There are 3 ways to turn a row about zero (a turn may also mirror it). The second row of each pair is the first, turned, with some noise. The first 27 pairs use one turn. New pairs use 3 turns, one after the other, and a turn may come again.
Some pairs, each with its turns in order after it:
[34.2 12.5  2.1 19.5  3.7 36.1 27.6 22.0]
[-27.8 -32.0 -31.8  14.7 -21.7  -6.0  27.7 -10.8] -> k_502

[ 25.4  24.7 -18.8  23.0  36.7  12.8  24.2 -21.8]
[ 27.6 -19.7  -6.4 -49.9  11.0  13.5  -8.6 -20.9] -> k_145

[ 10.3   3.6 -31.5   5.2  24.8  33.8 -18.9  14.4]
[  1.2 -20.4 -29.9  31.4  28.2   6.0   1.6 -18.3] -> k_502

[ 12.7  14.3  23.7 -27.6   1.6  27.4 -14.4 -17.5]
[-7.6 15.8  5.4 15.8 13.2 15.0 41.8 14.9] -> k_502

[ 37.0 -13.9  18.5 -18.4   8.5  33.1 -15.2  34.3]
[  8.1  47.8   3.5  -3.8   2.8 -21.4  34.3 -28.8] -> k_145

[30.1  4.2  4.0 13.0 -5.6 21.8 18.0 32.1]
[-28.6 -31.9 -18.9   2.1 -11.8 -14.8  21.1 -11.7] -> k_502

[ 38.1  22.5 -34.0 -36.0  19.3  18.0 -29.9  21.2]
[ 12.2  32.3   1.7 -36.5  34.7 -52.5   6.4   2.7] -> k_145

[  9.8 -14.2 -22.9 -14.1  -5.8 -14.8 -25.9   6.4]
[ 13.3  -7.1  23.1   0.5  27.1  -6.5  -5.8 -20.0] -> k_502

[-36.6  27.2  23.9  27.0  -2.4  18.2  24.9  19.6]
[21.5 21.1  7.9 34.5 47.5 -4.5 -9.4  3.2] -> k_739

[-33.5  28.7  23.6 -16.5  32.0 -21.7 -38.2  12.8]
[  7.7  46.5 -32.4  24.3 -10.4  37.2   4.6 -22.9] -> k_739

[ 33.8  12.8 -10.4 -18.4 -23.7  -3.8  10.5 -25.4]
[ 17.5   7.2  34.8  -2.0  15.8  -8.0 -33.8  -8.9] -> k_145

[ 36.1  31.4 -14.1 -33.9 -27.0 -21.0  37.8  -2.3]
[-28.1  -1.8 -16.7 -40.2  13.3 -41.8 -33.0 -26.2] -> k_739

[-20.4 -38.0  18.9   1.2 -28.9  30.6 -13.2  17.5]
[ 50.7 -10.8  13.2  -9.1   4.1  21.3  -5.4  31.9] -> k_739

[-22.8 -20.7 -29.5  -2.8  32.3  10.5   9.6 -16.9]
[-21.0 -36.8   8.9 -27.1   9.4   0.7  23.8   1.6] -> k_145

[-12.7  16.4 -33.2  -9.8  -2.7  -1.1  22.2  25.1]
[ -6.2  30.0  -5.7 -18.0  23.6 -28.2  12.5   8.9] -> k_739

[ 29.1   5.1  23.8  34.7  14.4  32.3  11.7 -30.5]
[-24.3 -15.0  -7.8  36.3 -35.4  33.4  14.6  13.8] -> k_502

[-34.8 -31.7  16.4  -3.2  -4.7  22.6 -35.1  15.6]
[-46.1   9.5 -19.5  29.4  -0.6  -6.3  32.2  -5.9] -> k_145

[ -5.1  -1.1  24.8 -37.2 -30.1  28.1  -6.8  -5.4]
[ 25.2   8.0   9.5 -23.8  -5.4  15.2 -47.8   5.7] -> k_739

[-33.0 -12.4 -29.7 -32.0  -6.5 -29.8 -15.6   6.2]
[-25.3 -15.1  17.1  11.7   2.0 -27.0   6.0  49.3] -> k_145

[ 23.4 -30.3 -16.3  12.2 -18.1  12.1   7.3   7.2]
[  6.5 -33.6   6.9 -16.5  -3.3 -16.5   8.2  25.9] -> k_739

[ 21.9 -34.9 -37.7  14.7 -37.5   0.7  -0.3 -12.0]
[ 22.2 -30.5  33.8  31.5 -13.1 -29.8  -9.8 -18.1] -> k_502

[ 18.1  35.3  25.0 -24.4  27.5 -19.2   6.5  17.9]
[-30.8  14.3 -44.3   6.2  15.5  13.7 -23.1 -18.5] -> k_739

[ 13.1 -15.3  32.4   3.2  33.1 -16.3  33.4 -11.8]
[ 30.5 -23.0  12.7  -4.1 -39.0   5.8  17.4 -23.8] -> k_145

[-27.5   1.2  -0.7 -25.7 -20.6   5.7  24.6  28.6]
[  9.7   9.6 -18.1 -26.7   2.2 -41.1   9.9  11.3] -> k_502

[-35.3  30.3  -6.4 -33.7 -14.0  28.2 -19.6 -20.6]
[ 15.5  54.8  23.9  -3.7 -22.3   0.5 -30.3  -2.8] -> k_739

[ 33.0  25.1 -17.1 -26.1  34.6 -33.9   1.9  -6.6]
[ 11.7   8.7  -0.1 -24.6   5.7  37.4  18.6 -48.7] -> k_502

[ 37.3  34.7  29.5  19.4  19.0 -38.0 -10.7  19.5]
[ 65.3  10.9 -33.9   5.8 -16.5 -15.4 -10.2   0.1] -> k_145

New pairs. What belongs after each?
[-27.5  35.1 -26.7   0.8 -36.1  25.5  29.5  19.4]
[ -2.6 -22.6  41.7 -10.4   3.9 -14.1   3.6 -59.0] -> k_739 k_145 k_502

[ 27.1  -8.3  30.9 -21.6 -17.0 -13.9  26.9 -14.4]
[ 15.8 -38.3   8.3   4.0 -43.3   0.9  12.5   4.3] -> k_145 k_739 k_739

[-16.3 -26.2 -38.0 -37.3 -27.7  11.8  29.3   1.1]
[ 10.7   7.9 -39.2 -37.3  37.1 -27.8   3.2 -12.0] -> k_145 k_502 k_502

[-32.9 -27.8  -8.2 -16.8 -21.4  32.3   5.9 -29.8]
[ 15.0  19.4 -18.1 -19.2  -5.9   8.9  -7.0 -57.2] -> k_145 k_739 k_145

[ 10.7  30.8  -7.9 -19.8  15.3 -34.2  24.3   4.3]
[ -4.2   6.5  -1.5 -42.3 -32.5 -16.4  11.4  15.0] -> k_145 k_739 k_739

[-25.0   6.3  -1.7 -14.9  36.9  24.5  10.6 -25.8]
[  6.1  15.3 -25.7 -12.0  16.0  22.8  39.1 -14.3] -> k_502 k_145 k_502

[  2.4 -32.0 -17.9  25.6   8.5 -28.5  -4.1 -10.8]
[ 11.4 -13.4   1.1 -18.2  14.0  33.2  14.8  32.6] -> k_739 k_739 k_502

[-25.7  -0.7  12.4  12.6  -8.5   1.0  23.6 -19.3]
[ 26.0  -0.2  11.4   1.0  20.7 -15.7  -3.8  21.6] -> k_502 k_739 k_145

[ 36.6  -3.5   7.1  21.3  36.9 -26.4  27.8 -31.8]
[ 13.7  17.6   5.6  -9.9 -38.8  17.8   2.8 -56.0] -> k_739 k_739 k_145

[-37.5 -28.1  -3.0 -32.8 -20.8  11.7  27.8  20.8]
[-49.0   8.7 -30.8 -17.3  23.8 -18.4   2.2  21.1] -> k_739 k_739 k_145

[-36.4 -11.2   6.0  17.4  28.3   3.6  34.1 -38.2]
[-35.7 -47.9  12.0 -36.5  -0.8  -0.8  -2.4 -14.9] -> k_145 k_502 k_502

[ 29.4 -20.8  29.2  33.0 -26.9 -26.6   1.3 -26.4]
[-47.5 -11.8  41.5  18.1 -26.7   4.0  -2.6  10.1] -> k_145 k_145 k_739

[ 12.7  -7.7 -15.5  30.4  -2.6  27.2 -25.4  38.3]
[ -9.9  34.9 -31.9 -25.1   3.1   5.6 -35.6   6.4] -> k_145 k_739 k_502

[  3.8  27.6 -11.5 -20.9 -22.6 -16.2  -4.9   3.1]
[-14.7 -11.1  18.6 -16.0  26.1  13.1 -18.4  -6.3] -> k_739 k_145 k_502

[ -7.4  16.7 -28.2 -30.8  25.0 -19.2 -26.4  -6.2]
[ 25.3  -2.3  -5.6  -8.0   1.6   1.3 -47.8  25.4] -> k_739 k_502 k_145

[ 16.3 -15.7  -4.3  25.3   3.6  28.4  37.7 -12.9]
[ 12.1  21.1 -21.0 -23.7  -5.0  30.8   7.7  33.2] -> k_739 k_502 k_739

[ 19.3   1.0  32.4  -5.1 -27.9  13.5  21.4 -15.4]
[-19.7  38.6 -21.2   3.3   7.3  15.5 -17.3 -11.3] -> k_502 k_145 k_145

[-36.0  -0.9  -7.0  17.7  -0.3   1.7   1.6 -13.8]
[ -9.6 -13.8 -29.0   2.2  -9.4   2.5  24.6  10.4] -> k_145 k_502 k_739

[-13.2   2.9 -27.5  32.4 -34.0 -23.6  33.2   8.7]
[  8.3  -5.6 -14.0  33.4   1.5  28.4 -34.1 -36.4] -> k_502 k_502 k_739

[ 11.2 -25.1  13.2  13.7 -32.5 -21.9   5.4 -34.6]
[-27.4 -11.2  47.4  13.6 -11.9 -15.1   8.6   8.3] -> k_145 k_145 k_739

[ 36.1  34.3  23.5 -28.3 -36.4   6.3  10.1  29.4]
[ -8.6  16.1 -37.5   8.2 -56.7 -27.1  20.8  -9.5] -> k_145 k_145 k_739

[-27.6 -25.3   3.2 -22.3   5.2   8.9  33.1  33.7]
[ 42.1  31.5   0.4  13.0  -2.3 -16.4 -31.5   6.7] -> k_145 k_145 k_739

[-33.1 -36.7 -34.7 -11.0  11.9   7.3 -25.3  36.5]
[-48.0   6.4  23.6 -19.1   3.4  45.5  -0.3  27.8] -> k_502 k_739 k_145

[ 22.0  28.6  17.1  -6.7  20.4 -35.4  36.3 -37.5]
[-35.2  14.9   3.1  17.6 -43.6   5.3  29.7  36.1] -> k_739 k_739 k_502

[  0.8 -18.0  13.1   4.0  15.4  37.9 -28.3 -19.4]
[-29.2  14.4  24.9 -16.1  16.8 -22.6 -14.2  19.2] -> k_502 k_145 k_739

[  9.2   0.1 -20.1  16.5 -20.3  18.7  25.8  -4.1]
[ 24.2  14.3 -13.8  23.0  -7.9  -5.3  -8.2  22.5] -> k_145 k_739 k_739

[-10.3   6.4 -16.7   4.4  -3.8 -21.3  17.6  27.0]
[-20.2 -10.5  -5.5  18.8  -0.4   9.6 -28.7 -10.0] -> k_502 k_502 k_739

[ 31.4  26.8 -20.0 -13.2  25.0  24.1  -7.1  16.5]
[  6.4 -30.1  -0.5  -1.5 -23.6 -39.8  -6.4  24.4] -> k_502 k_502 k_739

[ 34.3  26.0 -10.1 -31.0   3.2 -17.3 -10.2 -14.8]
[12.2 18.9 39.8 23.0 12.6  6.0 18.3 24.1] -> k_502 k_145 k_502

